Each new row is followed by its nearest point in the smallest flat space through zero that holds the last named rows.
In the rows, 128 means zero.

z_748:
[[124  85 102 114 111 131 173 126 172 164 157 162 181 162 112]
 [119 105 116 153  83 153 130 142 166 145 169 195 152 180 131]
 [121  80 113 132 103 107 125 147 133 154 136 161 128 141 135]
 [132  88 112 155 138 123 154 156 170 167 143 145 159  95 123]
 [121 141  93 155  97 138 119  93 170 141  96 123 127 142 107]]
New rows:
[121  60 137 144 115 144 129 128 136 126 113 146 116 152 169] -> [122  99 121 135 105 116 117 143 127 141 135 156 121 142 137]
[161  64 138 149 104  95 145  87 118 119  88 122 142  83 192] -> [127  95 115 128 131  94 124 138 121 149 106 118 115 101 130]
[132  89 127  90 137 159 140 126 145 134 129 111 131 140 145] -> [128 116 125 106 133 123 148 125 128 134 136 128 145 137 123]

z_506:
[[124 152  94 142 147 136 104 136 137 159 130  92  89 112 113]
 [ 73 155 138  76 126 104 156 151 125 128 146 163 107  63 117]
 [101 123 134 117  81 113 126 114 144 145 113 122  89 138 116]
 [ 98 146  91 163 143 127 145 151  83 155 150 107 102 135 123]
 [ 52 131  76 103 177 138 146 160 126 174 168 114 110 153 100]]
New rows:
[ 91 102 110 164 135 128 132 141 146 146  85 136  92 138 148] -> [112 126 116 137 114 126 127 125 127 146 126 113 105 147 120]
[128 122 143 127 141 186 139  87 131 139 154 127 113 186 120] -> [123 104 117 130 134 140 125 121 138 138 129 117 139 178 124]
[159 133 133 106 135 126 110  70 122  91  95 130 119 137  92] -> [154 121 143 124 115 130 109 111 152 118 110 127 132 127 131]
[125 105 134 128 149 117 105 130 123 123 148 115 120 120 133] -> [130 131 122 128 140 132 124 131 131 130 131 125 130 126 127]
[173 154 114  70 110 184  79  92 117 136 125 161 160 127  75] -> [151 123 136 105 143 139 105 118 167 120 118 129 143 120 126]

z_454:
[[141 128 130 116 115 143 141 170  93 104 135 157  79 142 115]
 [ 93 115 110 119 118 156 138 170  79 144 135 153  77 157 100]
 [110 140 100 125 139 114 112 164 114 106 135 161 113 111 130]
 [103 131 144 132 103 120 141 175 128 125 164 115 132 125 156]
 [134 173 179 188 168 123 151 152 136 148 164 139 178 116 144]]
New rows:
[117 140  94 131 129 174 117 158 145 152 142 128 141 140 121] -> [100 127 120 135 133 133 128 139 118 148 135 131 129 133 123]
[131 143 139 114 128 136 134 162 162 102 131 126 123 118 134] -> [138 135 136 125 119 118 130 148 132 105 140 130 126 118 144]
[141 109 116 131 117 128 157 136  87 120 113 166 107  92 110] -> [139 131 119 121 133 135 128 142 107 113 122 155  99 132 113]
[174 114 101 121 128 125 118 127 110 155 144 161 132 169 102] -> [140 126 125 128 139 144 131 120 111 133 115 144 110 141 105]
[134 127 133 103 140 132 133 124 133 135 160  84 114 102 118] -> [128 122 134 123 115 127 131 125 135 129 131 113 131 130 136]
[118 130 158 149 123 135 123 127 124 148 146  70 132 127 130] -> [117 123 152 138 115 134 144 126 137 152 142 100 147 138 139]

z_240 (5 x 15):
[[120 101 156 117  92 151  95 101  99 121 103 119 163 124 138]
 [147 134 105 140 144 124 122 158 136 168  72 175 153 139  93]
 [150  96 121 132 137  81 116  87 129 110 118 115 147 152 126]
 [ 93  90 139 166 154 144 130  76 149 145 107 132 106 105 162]
 [129 145 134 123 110 162 151 123 104 165 128 130 103 111  87]]
New rows:
[136  94 119 116 118 119 144 122 100 136 116 102 147 140 110] -> [145 117 130 120 115 118 123 106 110 129 120 120 139 137 107]
[116 116 136 139 149 121 124 123 128 130 143 149 133 113 109] -> [126 124 125 136 136 127 132 122 134 135 123 132 123 126 127]
[118 133 131 126 148 122 106 162 137 152 129 154 121 107 131] -> [120 139 121 135 140 138 128 157 142 138 118 148 128 123 135]
[130 118 131 139 122 137  98 121 186 145 108 137 126 177 131] -> [127 115 122 141 143 119 117 128 142 132 104 143 142 133 137]

z_9:
[[140 145 147 177 120 171 167 109 164 120 125 151 209 150  95]
 [141 145 136 165  63 181 194  99 137 123 120 169 149 107 116]
 [127 123 153 182 104 111 151 123 208 103 131 134 172 107  95]
 [142 129 140 196 126 104 123 135 122 100 107 166 183 130 126]
 [ 96 199 192 138 106 109 110 120 132 121 155 149 192 116 101]]
New rows:
[143 159 127  94  80 170 100  98 102 131 159 151 130 127 147] -> [119 165 139 103 102 158 139 113  89 143 138 143 122 123 132]
[104 137 149 126 148  84 108 172 127 115 119 152 134 127 145] -> [119 135 141 137 140  82  92 143 116 116 128 132 136 122 134]
[ 91 133 149 137 141 160 101 123 156 135 148 153 142 137 115] -> [119 147 145 125 134 134 127 123 144 131 140 123 156 137 112]
[104 128 143 127  67 162 117 149 151  69 127 144 131 132  97] -> [123 141 144 141  98 131 146 119 149 122 134 138 137 108 116]

z_246 (5 x 15):
[[138 173 114 147 126  86 117 146 152  86 147 147 107 136 149]
 [127 116 155 136 132 101 108 109 101 131  88 135 110 119  48]
 [116 126 108 137 148 116 126 173 113 152 145 144 104 100 140]
 [140 147  95 134 119 131 139 136 140 147 157 107 128  56 124]
 [146 138 128 129 127 138 122 109 146 154  92 110 158 115 110]]
New rows:
[100 145  89 139 120 130 141 150 146 136  90 105 142 139 122] -> [137 140 121 132 135 129 122 134 143 145 111 126 142 125 136]
[148 151  98 134 123 136 138 142 131 139 140 150 187 131  89] -> [140 142 120 132 127 129 125 124 143 140 117 118 142 112 125]
[136 140 152 153 106  85 123  99 147 129 143 116  99  95 134] -> [139 151 121 137 116 107 126 120 137 107 140 124 116 104 108]
[145  89 124 148 154 125 175 132 124  92 132 107 154  96 147] -> [127 123 121 122 120 142 140 125 128 128 149 118 131 114 137]
[133 120 106 134 128 139 116  94 145 138 123 160 122 102 120] -> [134 133 124 130 126 127 127 124 131 136 124 121 131 111 116]
[140 136 125 125 118 137 142 125 154 147 163 112 158 170  85] -> [135 129 132 122 117 140 132 107 138 122 124 115 143 132 126]

z_737:
[[149 125 136 144 101 133 196 149 132 137 123 132 124 119 165]
 [135 146 190  95 153  89  80 138  87  89 123 148 128 128 123]
 [128 136 168 144 145  91 183 162 141 116 105 138 105 120 165]
 [ 96 133 163 141 170 121 171 155 135 150  73 129 158 113 158]
 [140 128 161  90 130 137 100 172 125 138 147 158 128 121 158]]
New rows:
[136 141 121  74 131 122  82 140 121 125 115 141 122 129 112] -> [128 130 140 101 137 128  79 133 118 123 142 139 130 130 120]
[117 119 140 100 116 127 128  89  70 104 129 151 165 151 140] -> [144 135 149 115 114 132 116 110  79 115 119 128 160 126 116]
[152 138 130 101 141 126 132 142 126 133 159 120 131 123 124] -> [138 127 134 116 121 131 118 138 125 127 141 137 123 128 134]
[133 120  70 171 129 130 114 117 117 125 128 149 161 117 127] -> [123 123 102 137 120 145 128 107 128 137 127 115 141 131 112]
[138 149 136 130 130 138  87 177 113 136 150 146 137 133 115] -> [133 128 141 101 130 136  92 145 123 132 144 144 131 127 134]
[ 87 103 122 140  70 111 130  76 144 129 122 147 137 126 138] -> [130 125 108 142 116 134 140 109 128 128 128 116 130 131 117]

z_763, 5 rows:
[[136 113 142 142 156 172 187 156 115 101 140 148  97 161 107]
 [124 119 157 145 120 159 147  94 103 106 137 124  86 130 148]
 [119 119 134 158 118 154 145 142  87 142 123 128 148 108 130]
 [113 100 102 143 175 149 118 105 145 138 121 151 179 126 130]
 [123 122 125  84 127  99 127 154  98 147 139 113 159 108 133]]
New rows:
[160 138 157 152 132 112  93 100 103  93  89  89 115 130 104] -> [130 142 138 142 103 126 116 109 133 123 123 120 104 125 136]
[157 133 140 138 118 101 107 137 138 152 147 114 100  91  96] -> [135 149 130 126 100 108 116 141 133 133 123 117 118 124 124]
[146 103 146 115 156 103 149 110 115 110 129 119 127 141  91] -> [130 117 131 104 149 128 143 131 127 116 141 131 120 141 127]
[160 163 136 113 114 142  89 102 126 125 115  91 107 130 128] -> [132 145 137 127 101 112 108 107 139 123 125 115 102 125 139]
[114 128 109 141 130  90 138 121 152 162 140 158 113  98 125] -> [128 133 119 129 126 118 113 127 142 135 122 129 139 126 126]
[147 146 114 132  89  97 110  91 152 135 106 108 153  92 102] -> [128 150 117 137  98 101  86 116 149 146 111 117 141 111 133]

z_32 (5 x 15):
[[123 133 141 143 128 124 136 126 147 126 142 113 180 112 142]
 [ 73 143 161 117  76 118 160 149 146 159 173  82 134 182 104]
 [103 104 108 145 103 138 109 137  98 117 143 135 130 153 142]
 [144 114 132 148 100 107 157 158 125  73 125  90 133 107 145]
 [ 88 126 105 176 106 144 120 143 145 131 141  87 100 163 126]]
New rows:
[122 134 100 106 181 154 122 175 152 163 125 153 156 154 122] -> [119 139 126 125 149 141 111 108 138 160 131 145 137 134 122]
[113 165  97 143 133  94 135 145 122 125  86  94 134 139 138] -> [128 131 123 147 126 127 135 136 143 118 124 105 117 125 128]
[127 143 157 150  99 131 124 123 159 128 148 134 140 123 101] -> [117 138 140 132 124 126 138 128 146 139 139 112 144 131 125]
[104 139 123 156 115 123 125 125 106 116 124 127 139 163 165] -> [108 114 116 148 111 135 117 135 116 120 141 124 139 142 141]
[134 126 142 136 125 124 150  68 139 137 160 114  84 119 142] -> [129 138 131 128 133 128 133 128 142 136 124 118 112 130 118]
[ 85 138 165 131 154 124 134 133 169 101 113 153 114  97 119] -> [138 141 135 129 142 126 136 123 149 133 120 119 128 114 123]

z_50 (5 x 15):
[[ 72 139 104  85 159 166  93 100 136  83  91 111 143 154 159]
 [125  81 157 117  78 159  90 123 162 101  74 181 137 102 185]
 [142  96  97 132 133 159  99 144 144  58  76 184 160 109 196]
 [ 98  73  93 114 121 179  46 121 143  90 113 151 143  96 116]
 [148  89 189  91 122 158  78  99 155  96  94 160 147 100 139]]
New rows:
[151 124 122  92 105 130 164 154 132 150 113 146 106 118 167] -> [136 130 140 140 103 118 150 138 134 134 113 144 123 130 162]
[118 160 129 148 149 105  97 110 164 163 100 135 127  89 146] -> [124 126 136 124 120 130 127 125 133 129 121 131 127 128 136]
[149 122 130 144 154 143 104  96 136 153 110  99 147 167 132] -> [124 137 137 112 146 132 124 115 127 121 126 117 132 136 124]
[121  91 161 130  95 163 163 109 146 164 116 154 152 149 131] -> [125 117 163 124  90 128 128 122 142 145 115 139 118 123 143]
[130 108 124 134 167 148 110 114 153 164 137 109 144 167 155] -> [116 136 126 116 140 133 124 119 128 121 124 118 130 137 129]

z_110:
[[108 143 139 144 108 156 122 143  92 119 146 136 130 183 165]
 [158 165  90 128  80  82  81 135 115 116 134 137 100  94 127]
 [123 112 102 121 127 112 145 189 145 127 130 128 136 195 171]
 [134 115  89  86 117 163 151 147 134 106 157 124 137 136 111]
 [138 138 109 100 124 123  74 122 143 147 117 138 104  83 134]]
New rows:
[155 133 145 159 137 128 131 133 150 126 115 121  86 169 148] -> [122 128 139 147 132 109 128 140 128 135 118 129 129 151 150]
[135 132 140 109 163 100  88 137 124 127 122 126 120 156 186] -> [118 130 131 131 134 115  97 149 137 151 111 137 118 149 172]
[124 124 120  95 112 127 165 154 154 132 141 106  82 129 123] -> [136 116 102 105 127 127 141 147 145 122 134 125 132 131 122]
[129  87 135 153 158 147 142 143 146 132  70 132 105 145 132] -> [116 106 146 132 161 123 141 134 151 148 108 125 137 142 141]

z_979, 5 rows:
[[122 139 144 112 107 106 136 119 117  97  97  46 131 155 123]
 [ 87 168  83 148 110  89 139  88  97  58 144  84 112 150 137]
 [108 160 115  93 110 118 162 100 100 120  88  50 149 123 123]
 [ 97 175 139 142  58 123 159 138 116  98 133  78  85 154 136]
 [116 174  68 134 115  99 144 175  66 105  92  86 109 133 190]]
New rows:
[118 135 135 126 139 114 127 148 118 121 124  94 126 135 132] -> [130 131 129 126 125 117 126 138 119 117 113 102 126 139 136]
[120 126 175 124 131 143 112 113 100 128 109 132  93 129 186] -> [134 129 135 132 119 128 126 151 126 129 122 123 117 135 139]
[134 128 132 130 127 151 148 149 119 149 115 142 129  85 124] -> [131 134 126 117 124 148 142 144 125 162 119 145 132 107 133]
[133 134 148 123 186 123 122  84 141 137 124 119 130  80 130] -> [131 114 121 112 156 129 124  97 132 136 125 133 157 113 111]
[130 117 116 122 124 125 135 146 145 105 143 119 139 115 145] -> [129 128 123 131 130 123 124 132 124 123 127 127 126 131 133]

z_347 (5 x 15):
[[ 92 108 142  72 138 120  78 149 136 170 120 148 123 139 134]
 [117 133 182  85 128 110  87 123 101  95 176 165 116 154 133]
 [118  80 182  76 131 145  97 160 103 100 170 151  80 100 132]
 [143  99 180 111 148 107  92 158  85 152 132 155 127 129 124]
 [ 60 114 182  73 175 135  97 130 129 157 174 100  91 162 142]]
New rows:
[105 156 146 127  94 113 118  94 146 138 147 104 125 112 115] -> [111 145 124 122 127 129 129 112 140 119 140 122 127 143 132]
[140 153 137 104 166 113  90 155 137 123  96 110 117 105  93] -> [126 115 134 119 134 125 115 141 124 148 118 134 129 125 127]
[152 165 142  90 133 126 138 118 102 130 138 113  94 145 100] -> [125 135 148 127 136 124 127 120 117 118 148 125 124 141 129]
[123 140 100 160 115  96 122 132 159 139 115  95 154 138 127] -> [127 148 100 147 127 122 139 115 145 148 105 116 149 141 127]
[167 147 110  88 118 146  94 159 108 102 164 161 159 132 120] -> [142 130 136 108 103 116 104 131 117  99 134 172 133 125 127]
[165 137  99  91 112 153 130 157 121 128 137  99 128 127 145] -> [128 119 117 124 120 139 132 134 136 122 124 128 121 112 128]

z_927 (5 x 15):
[[133 120 104 115 136 183 138 104 135 134 152 132 149 135 114]
 [178  97 115 144 178 159 124  76 118 167 160 136 176  83  97]
 [139 108 128 160 113 168 126 132 171 130 170 123 118  78 149]
 [142  99 121 136 182 194  79 109 134 182 108 153 161 125  90]
 [146  76 119 172 208 139 129 101 129 140 158 122 119 148 124]]
New rows:
[102 140 130 117 105 139 128 146 151 152 148  86 128 108 146] -> [122 134 129 128  98 144 129 140 148 121 138 126 121 110 141]
[122 132 109 150 110 151 100  68 164 136 126 172 163 120  99] -> [138 125 120 120 129 171 114 115 135 150 130 140 155 109 110]
[ 96 160 117 127 104 117  96 114 130 144 103 155  91 155 151] -> [104 140 136 118 114 125 112 153 132 124  97 133 113 151 132]
[149 149  90 145 107 129 166 133 128 122  94 124 127 116 147] -> [128 139 127 120 108 121 140 129 127 119 134 124 129 120 133]

z_725, 5 rows:
[[177 134 137  99  98 125 129 128 147  55 129 145  75 160 155]
 [136 151 167  81 115 152 139 141 105 137 102 132 136 125 131]
 [134 139 183 117  95 142 105 137 135 112 101 141  91  88 145]
 [117 178 150  84  88 167 133 154 144 117 155 157 107 119 163]
 [152 109 202 119 126 193 157 112  92 101 144 161 116 144 112]]
New rows:
[120 186 137  95 131  91 155 113 135  90 154 135 159 166 108] -> [140 147 105  94 127 131 150 135 126 118 142 130 138 165 136]
[137 125 155 130 121 146 145 146 163 138 146 140 106 117 125] -> [122 133 146 131 116 148 126 130 134 120 144 143 114 117 135]
[125 139 137 137 100 110 119 131 103 116 116 166 124 119 173] -> [130 138 140 120 112 129 118 135 138 118 122 133 111 115 141]

z_688 (5 x 15):
[[101  46  86 141 194 119  46 100  62 102 150 110 148 131 134]
 [134 131 101  91 164  92  97 113  65  91 121 171 166 130 128]
 [155  96 153  98 190 163 107  92  66 119 139 193 119  88 178]
 [141 116  77 158 189 111 114 110  92 110 110 128 149 163 139]
 [100  55 145 102 160 106  98 119  72 132 127 122 146 107 143]]
New rows:
[122 161 131 129 160 146 137 148 133 139 130 112 125  90 144] -> [137 131 137 132 130 142 138 126 134 134 128 134 118 123 137]
[145 133 129 127 130 148 145 175  86 123 134 119 128 127  70] -> [125 136 125 122 120 120 127 132 129 124 128 129 133 130 120]
[169 114 155 125 137 142 114 140 122 134 112 170 125 142 104] -> [141 135 135 119 137 136 133 122 119 126 127 150 125 120 139]
[131 147 126 155 147 131 123 169  97 125 104 130 121 148 134] -> [137 133 114 140 145 121 138 125 123 127 114 129 134 143 133]

z_10 (5 x 15):
[[109 103 107 119  90 126 127 112 142 101 147 154 148 152 142]
 [110  69 122 108 138 138 143  99 123 101 124 167 131 161 133]
 [ 97 150 132 124 150 112 192  97 109 149 152 174 143 127 164]
 [133 117 131 183 159 122 139 101 118 108 127 181 138 122 160]
 [ 90 117 121 164 122 114 128  79 128 101 133 108 112  94 136]]
New rows:
[168 165 166 124  96 114 125 166  99 116 113 149 139 112 118] -> [159 158 132 136 126 129 117 162 132 145 128 133 140 129 130]
[139 138  98 110 145 143 119 106 164  93 151 146 136 146  90] -> [128 109 121 120 115 133 120 128 135 115 129 138 134 144 127]
[138 106  98 124 110  98 105 145 158 162 128 136  92 133 146] -> [134 128 122 124 111 130 115 139 136 124 130 124 133 134 125]
[157 114 148  93  98 163 124 105 153 163 138 166 157  94  96] -> [134 127 125 107 119 133 129 142 131 134 132 136 137 146 126]
[131 140 147 139 107 127 109 135 161 126 111 137  88  90 159] -> [133 141 127 155 122 123 113 129 133 123 128 115 125 110 130]
[123 124 143 100 124  88 129 146 168 147 150  91 107 165 161] -> [120 139 124  98 108 127 132 138 133 140 137 113 131 135 121]
